Every row belongs to one group in each of 5 separate groupings. Each group adds its own fixed numbers to the row, and there is some noise. The rows also spread widely along 15 directions, which tell nothing about the answers.
Some rows, each with its group in each grouping after it:
[-15   4  -5   8 -30  -4  33  35 -15   2   7  -9  26  22   8   1  42 -20
 -10   1   6 -10  30  33  19 -11  58 -33 -22  -7  22  -2  31  32   1]
R fuvig J_87 (0) P
[-10   0   0  21 -58  14 -37  -2  32  16  -3 -15 -15 -45  -1  11  -2   3
   4 -29  -3  -3  -8  15 -21  42  -3  13   4  22  -1   8  46   7 -27]
U fuvig J_934 (2) H
[ 29  44  54 -15  30 -99 -14 -40  27 -10   9   6 -59 -27  11 -28 -28  28
   8   2   6  -5  16  -7  15  -2  23   5  15 -12  -2  16 -14 -21 -13]
U mufo J_87 (1) K
[-23  -4 -13 -88 -37  33  49  12 -35  27 -12  23   6 -60  41 -13  41   4
  11  19 -44  61 -40  48 -16  23 -16  -9   8   1  13 -10  19  43  34]
E gakig J_934 (2) F
[-43  22 -20 -26   3  19  21  23 -15   5   4  33   9  -7   2   5  21   1
  17  21 -25  -5   2  -7   4   4 -20  28   4 -12  56  16  19   4  24]
A Mufu J_415 (1) V
[ 24  -4  -6  -7 -53 -41 -68  38  32  50  23   4  13  44 -36 -51  -5  -2
 -11 -45  24  -5  18   5   4 -46  55   8 -11  28  26  14  32  35 -70]
C Mufu J_761 (0) W
[ 42 -16  34 -14 -11 -17  13 -49  50  14  -4 -24 -15 -56 -24  -7 -87  30
 -28  -4   4  39 -48 -19 -25  35 -10  29  28  45 -38 -18   5 -32   3]
X Nipa J_415 (1) H
[ -6  -9 -12  17 -40  43 -12   9  16  -5 -19  -1  26  -7 -35  23   2 -20
 -20  40  -7 -26  14   2   3 -10   6  10   3  13  39 -14   2  41 -14]
A mufo J_761 (0) K
[ -9   4  21   4  -4  29  23 -17  -7 -19 -28 -34   5 -15  10   3   0  -9
 -17   3  13 -19  13   3   3   3  31 -17  -1 -33  10 -10  12   1  10]
E kipif J_87 (2) P
[  5  10   2 -17  36 -60  -6   1  -1   1  19  22 -13 -20  32  -7  17  15
  -1  40 -16  17  23 -11  14 -18   3   5 -13 -26  -9 -15 -26  -2  28]
R gakig J_415 (2) V
[  8   5 -18   2  55 -35 -44   8 -19 -22  51 -19 -12  86   5 -20   4  10
  -3   4   4 -14  27 -49  13 -50  39  -2 -32  26 -19  15 -21  13  33]
C Nipa J_87 (1) W
[  3   1 -11 -26  10  34  -2  -4 -40   5  -6 -17 -14 -10  49  39  53  -9
 -11   5 -16  30  -4  26 -23   8 -13 -24 -16 -35  19 -10  17   3 -40]
X kipif J_415 (0) F
[  6  24 -24 -28  -7  -5 -32   4 -24  -3  14  24 -21  24   5 -34  -2  -9
  11 -16 -11  10 -34   5 -15  11 -25  18  15   9 -19  28 -44  -6 -22]
C Nipa J_761 (0) W
[ -9  16   0  40  49  -1 -27   8   8 -18  48  -2 -16  36 -18  44   8  11
  -1  25  -1 -33  32 -47   2 -19   8  -1 -30   7  31  10  21  -1   2]
R mufo J_87 (1) K
[ 20  16  15  -2 -35  15 -23 -34 -20   1 -31  -8  26  16   8 -36 -20 -51
  11  -3  10  15 -70  34  -8   4  -9  -2  33 -38 -56 -11 -45   9 -45]
U gakig J_761 (2) P
[-17  29  15  26  29  -2  40 -12  -7 -40   0  31  25 -11  -6  -4 -24 -23
   4  41   4 -22 -10  -6  -4   4 -14   7  24 -32 -30 -10 -64 -31  46]
A kipif J_934 (1) H
[-19  50   5  20 -39  35  43  14 -47 -13  17  -2  19  27  20  67  55 -49
 -39 -29   8   6 -10  37 -27  23  27 -36 -41 -36  20  19  44  -2 -80]
E mufo J_934 (1) K
[ 54 -10  27 -13  47 -49 -16   7   4  19  25  22  27  71 -19 -34 -24 -18
  -5  44   8   1 -13 -14   9 -90  30 -22   4 -16   5 -34 -38  22 -34]
U mufo J_761 (0) F
[ 36  30  50  -6   2 -53  14 -39  19  -2  14 -25 -41  -2  16   8 -34  22
 -29 -33   8  19 -12  -1 -12  15  36   2  -7  15 -16  10  30 -38 -36]
E fuvig J_934 (2) H
[ 16 -21 -22  -7   1  45 -12   7 -12 -20 -19 -23 -25  14  -1  12  12   5
  -7  11  -6 -34  -5   3  -4   8 -15 -12  13  23  -3  -7 -36   7  12]
C gakig J_934 (0) H
[  0 -30 -18 -41  36   6  54  10  -2  14 -14  -8   3  14  -6  -3 -13  27
  -9   6  -8   9 -18  -5   4  -2  -8   5  17  33  20  -2  13 -20  42]
U Mufu J_415 (0) W
[-39  22 -24  -8  -1 -47  11  39  -2   6  38  44  11   5  -2  -3  19  10
  -5  12 -11   0  25  -9  11 -12   8  19 -18  10  22  23  -3  -1  18]
U Mufu J_87 (2) K
[  5  31  49 -20  19 -27   5 -34   4   7  -3 -47 -46 -36  28  -4   3  35
  15 -52  11  38   6  11  -9  33  36 -24 -12 -21   7  13  90 -12  -9]
X Mufu J_761 (0) V
[ 26 -18 -36  31   9 -20  -7  23  -2   1  13 -22  14  37  13  44  25 -17
 -18   6   7   1   8  13   9 -17  -2 -11 -29  21 -24  -8  -9  -6 -28]
R kipif J_87 (0) V
[-26  14  -3 -20  -7 -11  21  -3   7  25  24  31  39 -23 -11 -30 -28   4
  -7  -2   5  38 -33 -15 -29  10  -5  27  16  -8 -19   0  -1 -22  16]
A gakig J_415 (1) P
[ -2  10 -12 -26  46 -40  22  24 -33 -11  37  -5 -19  30  31 -24  35  13
 -29 -22  25   7  52 -15  -7 -20  42 -37 -31 -30  -5   3  -9 -11   9]
R Nipa J_761 (0) V
[ 24 -26 -41  29 -11 -20 -63 -41  26   3 -29 -48   4   9  30  17 -14   0
  13 -15  10  23 -28  11  -4  20 -39  38  12   6 -81  -7 -17 -20 -22]
A mufo J_934 (0) H
[-51  38 -21  -7 -10 -13  18  16  -2 -11   4  37  -5  -7  -2 -34 -10   5
  42 -21  -3 -17  -9   1   9  31 -20  33  27   2   1  45  -9 -21  47]
E Nipa J_934 (1) W
[-40   2  11  33 -66  23 -20 -20  48  23 -10 -19  40 -73  -8  19 -24  -3
   8  -5  -3  33 -13   2 -14  41   6  33  -8   0  -4   2  90  27   1]
E kipif J_415 (1) K
[  3 -45 -20 -43 -18  32   7  -7   8  31 -39 -14  38  -5   2 -23 -10  -7
 -27  17  -2   9  -8   0   0 -27   1  22  21 -22  41 -23  -2  19 -23]
U kipif J_87 (0) P
[-33  17  -6 -13 -20  -1   4  31   4  -4 -16  24 -20 -32  -6 -11  24   7
  20  18  -7 -31  35  16  21   6   4   3   5  -4  45  11   8  25  23]
E Mufu J_761 (1) K
[ -1  25   1 -38  -7   7 -16 -11 -10   4  28 -22 -33  13  10   2  10  15
   0 -24 -24  23 -12  -3  -9   4  20  12  -9  47  29  38  46  17  -8]
X kipif J_934 (0) W
[ -3   7 -39 -11 -28  43   8 -12 -18 -29  -9  -9   4  50  -3   8 -22 -17
  -3  11 -22  -8 -40  -4  10  22 -27  46  23  51 -11  26 -31   5  13]
R Nipa J_761 (0) H
[ 30 -36 -10   6  25 -18 -15  33  14  12  -2   2  -1  13 -21  12  11   6
  10  50 -19  -6  -3  16  25 -32  -1 -19 -10  43   6 -33  -5  31  22]
C Mufu J_761 (0) W
[ -3  -6 -33 -16 -24  21 -10  32  -2  20  -6  12  14  27 -14 -11  13 -13
  14  -9  -1 -14 -15  15  -1 -15 -17  14  13   9  26   9  -6  11 -26]
A Mufu J_934 (0) V
[ 14  13  37  13  -8 -55  14  13  51  15   4  20  -2 -17 -37 -30 -36  14
  26   7  10 -21   7  14  28 -12  24   1  23  22  26  10  24   4   1]
R kipif J_415 (0) K
[-12  -5 -38  10 -12  -3  17 -24  -5 -11 -57 -33   1   1  43  41  10  -4
  16  -8 -15  12 -29  36  23  44 -40  29  13  -7 -14  11  17 -26 -10]
U Nipa J_415 (2) K
[-43   4 -33  18  53  14  -8   8 -36 -22  32 -19  16  43  28  16  31  -2
  17   8  -2   4   8 -25  -5 -10   1 -10 -26 -11 -26  12   8  -1  52]
U kipif J_87 (0) P
[ -1  19  -5   0  -7  23  29   1 -33 -22 -11 -30  11  55   4  19  17 -18
 -21  -9   4 -17   6   9  14  -5  37 -14  -6   9  14  18   3   1   0]
X gakig J_415 (0) W
[-22   9   3 -65   2  18  21 -12   5  14  -4  11 -12 -43  -1 -27 -18  36
  22   9 -30  25 -26 -16 -10  23 -20  32  33  24  34  16  29   7  50]
A gakig J_415 (0) V
[  3 -16 -33 -35  47   4 -10   7 -44   4  -5 -35 -30  19  56  17  58  22
  11 -11 -17  29  -5  14  -5   7 -15 -27 -21  -2 -16   0  17  -3  22]
C gakig J_415 (2) W
[ 19 -29 -23 -25 -12  12 -41  14  13  29   7  -6 -10 -14  -5 -21  -5  17
 -10 -18   7   4  -3 -10 -30  -8 -17   8   6  17  -1  -4 -13   2 -25]
C kipif J_87 (2) F
[  2  18   9 -15   9 -29 -28  -7  -8  -1  -5 -13 -38   8  29 -18  25   4
  23 -11   0 -14   6  25  16  -5  17 -11   5 -21   8   8   7   6 -16]
U Mufu J_934 (0) P
[ 15   0   5  -6 -49  55  -3  28  -1  -2 -13  18 -17 -28 -37 -13  -7 -20
   4   5  -7 -35 -33  19 -16  24 -27 -13  25  20  16  -2 -26  18 -17]
C Nipa J_415 (2) V

New rows, each followed by its group in each grouping:
[ -1   4  16  20  49 -44   5   6  23 -11  17  17  -4  -6  -5  23  -5  24
  -5  59 -14 -16  33 -25  29 -23  13   7 -13   0  27 -24   3  -5  40]
R gakig J_761 (2) H
[-18   7 -30 -21   4   7   7   1 -22 -12   4  11  -7   3  25   8  23  -3
  29  30 -35  17 -24  18  12  15 -29  13   5   8  -3  12  -9  21  26]
R Nipa J_934 (0) K
[-17   5 -22 -11 -18   2  -2  15   0   2  14  12  -4 -32   7 -12  13   5
 -15 -20  15  -4  19   3 -32  10  -6   3   6  -2 -12   4 -28 -18   0]
A kipif J_934 (2) F
[-22   2 -30 -29  18  18  21  -2 -31 -11 -46 -33 -12  32  48  15  36  14
  25 -11 -14   0   3  15  27  13  -8   6   2 -14  22  16  35  -2  29]
E gakig J_761 (2) H
[  3 -26 -36   4   5  -7   5  25 -16  19   0 -16  28  22  22  29  46  -5
 -18  -2   5  31   7  21  -6 -11   4 -27 -34 -19  -8 -12  22  11 -28]
C mufo J_87 (0) K
[ 21 -22 -13 -50 -29  30  12  15  -1  23   0 -27 -18 -27   0  -2  18   8
   0 -13 -17  26 -28  35 -20  10  -6 -17   6  65   5  -1  31  33   1]
A kipif J_934 (0) V
[ -3  -5   1   2 -44  14 -33  -3   0  20  -7 -22  29  -8   4 -43   3 -21
   8 -38  27  29 -15  16 -28  12  17 -19   0 -33 -50   0  20  32 -19]
C mufo J_415 (1) K
[-20 -22 -36  -9  -4  37  48  30  11  19   7   4  20  26 -29  21 -22  14
 -11 -21  -1 -11 -28 -12 -13  14 -24  23  15  45  42  13  38 -25   2]
U Nipa J_934 (1) H
[  8 -32  -6   5  -4 -13 -26   8  61  44  15 -36   0  -8 -35  25 -23  49
  11  -8  -9  22   1 -23   7 -11  10  20 -16  68  39   2  97  22   4]
X mufo J_87 (2) K
[ 43 -27  -7 -24  20   2 -57  11  22   9  -9  -1 -50  25 -33 -24 -23  27
   7  16   0 -46   3 -22   8 -31 -22  15  26  30  37   1 -40   8 -25]
C Mufu J_415 (0) K
[ 11  -9   0  18 -12  28  10  -4  19  -3  -5 -16  -9   4 -30  42 -24   4
 -36  12  -3 -33 -12  -8  -3  11   0  15   0  33  30 -11  10 -15 -24]
C Mufu J_934 (1) P
[-10 -14 -26 -12  18 -21 -24  19  15  25  20  10   9   7   1 -30  -7  15
  16  -2   9  10   7 -24  -1 -14 -11  23   0  -6 -10   2  -2  -2  18]
R Mufu J_415 (1) V
[-22  47  15  45  17 -47  58  12  -1  -3  40  14  43  49  -8  40   2 -10
   5 -15   9  22  -9   9   9  -4  34 -14 -28  -8   2  25  59 -27 -11]
X mufo J_934 (0) K
[ 18 -27 -29 -42 -10 -51  13   3 -22  30 -68 -35  24  38  69 -59  44 -16
  22 -40  23  33  10  68  29 -25  25 -24   7 -76 -20  -7   2  20 -39]
C fuvig J_934 (1) K
[ 12   8   5  18 -27 -50   1 -11  23   4  10 -14  21   4  -5 -13 -25  -2
  -8 -10  12  19 -10  11  12  11  33  10   3  34 -55   7   0  -6  15]
R gakig J_415 (0) W
[  7  -9   5  25 -22  -7  -7  36  26  20   2  25   2 -27 -29 -11  -6   1
  34   5  -5  -3 -24  27  -3  16 -17 -16  10  26 -10 -12  15  11   9]
C fuvig J_761 (2) H
[-23  10 -39   9   6  13 -26   2  -5 -18  11 -15 -16  43   2  30   1  14
   9   5 -23 -18  -4 -21  17  12 -12  38  -9  40  26  28  24   0  10]
C Nipa J_761 (0) P
[  2  -5 -15 -20  11   2 -46 -26  -6  -1  15 -11 -28 -31  42  31  18  18
  -7  38 -43  47  -7 -11 -21  17 -18  21 -20  16 -12 -13   9  21   2]
C fuvig J_761 (0) F
[  6  23 -10   8 -21 -26  22 -10 -34 -13 -18 -57  26  81  30  -5  17 -29
 -30 -59  32  13   8  27  18  -2  70 -15 -26  -7 -35  22  29  -4 -27]
C Mufu J_761 (1) W
[-26   2  -8 -12  18  -2 -26   0 -22  12  14  13  15   3  33 -25  22 -10
  30  15 -13  30 -20   2 -12  -7  -9  -3   0 -45 -18  -6   3  15   9]
U fuvig J_415 (0) P
[-11  46   4 -24  19 -10  10 -10 -48 -29   8   1 -22  30  48   8  47 -17
   4  13 -17   2  17  17  15  -5  17 -11 -11 -35  22  28  -2  12 -14]
R kipif J_415 (0) K
[ 51  -8  20  -6  25 -29 -33  -5  20  20  -1  12 -49 -33  -2  15  -3  12
  20  34 -26  18 -37  24  -7   5 -40 -10   6  13   5 -24  -6   5 -46]
C fuvig J_761 (1) K
[-24  12 -24  37  29  48 -26  -4 -10 -14  -1 -15   6  53   5   7  -6 -19
  64 -16   0 -23 -33 -20   0  13 -40  18  13 -17 -13  27  15 -10  10]
R fuvig J_934 (1) V
[-14 -22 -27  26   1   7 -30   1   5  -6  -1  -6  55  41 -14 -43 -33 -14
  -8   3  30  -1   5 -36  -8 -22  13  21   3 -22 -58 -12 -41   4  30]
C Mufu J_761 (0) H
[  4  31   3  19   2  15 -51  -8  -8 -18   5   6  -2  29 -12  -6 -12 -26
  46  16 -12 -12 -42  -4   3  -4 -30  21  14   7 -26  11 -24  11   0]
A Mufu J_761 (2) V
[ 15 -13   2 -21  51   0  38 -10 -25 -21 -20 -28 -13  20  24   5   7   3
 -12  27  -5   6   2  -1   7 -13  15 -23  -7   1  -8 -21 -14   0  40]
E fuvig J_761 (1) W
[ 15   7   2   4  26   9 -39  23   6 -17  46  -3 -39  32 -25  19   4  14
   6  29 -24 -40  14 -32   6 -32  10  -4 -18  63  36  14   4  32  14]
C kipif J_934 (0) V
[ 19 -52 -32 -39 -26  47  42  44 -22  16 -42 -13   9   3  -1   7  39 -12
 -23  17   1  -7  -3  46   2 -11  -5 -39   3  12  18 -29 -18  32  -7]
E Mufu J_415 (0) K
[ 57   0   7 -24  10 -61 -39 -11  18  33  31 -11 -45   0  14  -8 -13  29
 -21 -37  16  25 -16   4 -31  -5   1  -5  -3  21 -26  -3  -9 -30 -70]
C gakig J_934 (1) F
[  0  56  23   1  10   0  19  51 -15  -3  41  68 -35   0 -33   0  21 -10
  15   2  -1 -55   0   8  -7   0 -15 -26  13 -13  62  23 -26 -19 -37]
R gakig J_87 (1) V
[ 34  23  36 -26  27 -15   2 -32   0   2  11 -24 -25  13   9 -17 -26   2
  -1 -12   1  21 -24  -8  -5  -6  16  -1   3   5   0   8  23  -3 -25]
R kipif J_761 (1) V
[-17 -18  -8  27 -20  40 -63  37   2   7  -4  14   7 -30 -11 -28  29 -16
  30   9  15 -37  10   9 -18  -3 -18 -32  12 -37 -17 -23 -26  32  11]
U gakig J_415 (2) H
[ -9  37  36  34 -10 -28 -13  -6  20 -10  15  34  10 -30 -20   9 -13  -5
  18  44 -18  -7  -6   3  13   6  10   6   0 -12   7   0   0  16   1]
C gakig J_87 (0) K
[  5   4  12  25  25   5   3   3  -1 -32  11   0 -37 -34  -7  28   8   8
 -38  18  15 -36  31 -10 -20  12   8 -28 -13  -9 -14 -19 -45 -27  12]
E Mufu J_934 (0) W
[ 12 -16   1  -2  29   5  48   7   2  -8   8  -3  24  39 -24   0 -30   5
  -5  29   0  -5 -20 -13  12 -15   9  -2   9  31  -9 -10 -12  -8  46]
R Mufu J_87 (0) H
[ -1  -8 -19 -28  -2 -14 -18   5  12  23 -17  10   7  21   7 -35 -14  16
  21 -16   6   1 -13  -4   6 -14 -14  31  26 -16   9  12  -7  -9 -10]
E gakig J_934 (0) H
[ -8 -12  13  13  20  46   8  35  25  12   4   2  -5   8 -55  27  -3  17
  19  20  -7 -48  14 -17  12 -24   2 -12   1  10 108  -4  61  22  -5]
X Nipa J_87 (1) K
[ 15   4 -28 -18 -43  14  -2  34 -18   3  -8   2  18  56 -17 -30  11 -31
   1 -22  14 -27  -7  23   7 -24   9  -4  16  13  13  17 -30  20 -38]
A Nipa J_87 (0) V
[-27 -22 -32  12  29 -11  18  15   6   9  30  14  44  10  -4  15  -9   9
 -25  30 -11  28   7 -38 -11 -22   2  23 -25   9  -9 -14  -5 -11  48]
X fuvig J_934 (2) W
[  9 -25  -3  13  -9  31   2  -8  28   3 -42 -25  26  16 -20  17 -31  -9
  -3  22   1 -28  -6 -15  23 -19   0  25  10 -12  44 -17  19  12 -16]
E Nipa J_87 (1) V
[  3 -15 -19  23  20 -27 -27  28  18  19  21  -3   6 -16  -3   9  19  16
 -19 -13  30   3  35  -7 -22 -11   5 -21 -22 -15 -17 -22   3 -18 -16]
A gakig J_761 (0) V
[ -5  13  14 -29  31  24 -11 -25  -2 -20 -24 -11 -33   9   0 -44 -34  12
   9  -2  14 -46   8 -40   0 -10  -4  22  38 -30  27  16 -35 -20  14]
E kipif J_415 (1) P
[-18 -15 -34 -34   7 -11  29  19  -7  18  -8  14  18  -6  19   0  30  11
  -9   9 -16  20   8  18   4  -8  -3   9  -2  -9  35  -6  14  -2   8]
A Nipa J_934 (0) W
[  0  21  -1 -41 -35 -43   1   0  15  27  -8  20 -31 -35  22 -32   0  13
 -19 -47   5   4  10  12 -16  17   0  26  16 -24  34  24   2 -30 -64]
U fuvig J_934 (2) V
[ 49  -8  -4 -22 -13 -10 -26  22   2  11   5  15 -35  22 -30 -16  -9  -1
 -28   5   7 -39 -11   5  -4 -24  -8  -1  13  24  19  -7 -63  -9 -57]
C Mufu J_87 (2) P
[-21  -8 -49  15 -24 -24 -38   0  25  34  -4  -6  42  18  15  15   6  -5
  18 -15 -10  28 -14  10  13  -2 -14  53  -7   1   6   9  49   1 -28]
A Nipa J_934 (1) W
[-16   8  -9   8  -3  18 -66 -24  34  -3  28   3   6  22 -33  -4 -49  12
  39  28 -32  -2 -35 -47   4 -10 -24  68  16  51  13  24  19  29  18]
A Nipa J_934 (0) K
[ 11 -19 -10  36  13  -2 -29 -13  33 -17 -31 -19 -13 -22   1  22  -9   4
  -1  39   2 -45  28 -12  23   0 -16  17  10 -16  -2 -25 -36  -4  12]
R gakig J_934 (1) V
[ -5   2 -27 -15 -13  48 -29  15 -20 -19  10  19 -30  15  -7  16  21  -9
 -13  45 -36 -42   0 -12  -3  -6 -18  19   4  23  48   6 -44  26 -10]
C fuvig J_934 (0) P
[-28   0   0 -17  10  -3 -24   6  13  13  -9   5  -9 -11  -7 -67 -13  17
  19 -33  33 -25  27 -24 -11  -4   5   7  27 -48  15  15  -5  -8   7]
U Mufu J_415 (1) K
[  4  -2  10 -12  -4  41  12   9 -18  -6   5   4  18  13 -27 -30 -13 -16
 -41  -7  20 -16  -3 -21 -29 -12  22 -14   4 -22   2  -8 -39  -5  -6]
C Mufu J_87 (2) W
[ 11 -38 -27  10  19  18 -26   4  -4  11  -8 -45   0   3  23  34  30   6
   5   5  -7  17 -11  15  -4   0 -13 -21 -22   5 -15 -21  28  12  -8]
C kipif J_87 (0) P
[ 41 -33   3   0  29 -28  -6  -3  22  27   8 -19  -5   4  -9   4 -29  19
 -15 -11  16  29 -34   0 -19  -5 -15  -9   1  26 -40 -28   4 -30 -19]
U Mufu J_761 (2) H
[-45  36  20  14  22  40   8  -8 -13 -38  11  15 -13  -4 -10  -8 -12   1
   7   0   5 -46   9 -35 -16  19  -2   6  14 -34  18  18 -11 -25  37]
U Mufu J_934 (2) H
[ 52  14  38  -4  -7 -77  18 -28  31   2  19 -32   7  31 -10   3 -50   3
 -42   3  10  26  -8  -4  17 -33  64   8 -19  54 -22   4  17   4 -25]
E kipif J_87 (1) K
[-21  20 -21 -27   2  24  -5  -6 -35 -12   1 -12 -34   0  30  -6  18   8
  -1 -39  14   8  -7  -6 -31  36 -22   2   2 -18 -25  29 -13 -24  -5]
E Mufu J_415 (1) K
[ 10 -21 -26 -70  62  25 -24  17 -53   1  24  17 -47 -36  41  -8  64  21
 -38  33  -6  18  31 -15 -55 -23 -27 -43 -14 -44   3 -43 -74   0   3]
A gakig J_761 (2) F
[  7  -5 -21   6 -22  29   5  23   2  13 -14  -5   5  21 -17  25   5  -6
  26  -7  -2 -18 -35  33   1  12 -28   4  22  36  14   6  14  -2 -20]
A Mufu J_415 (0) F
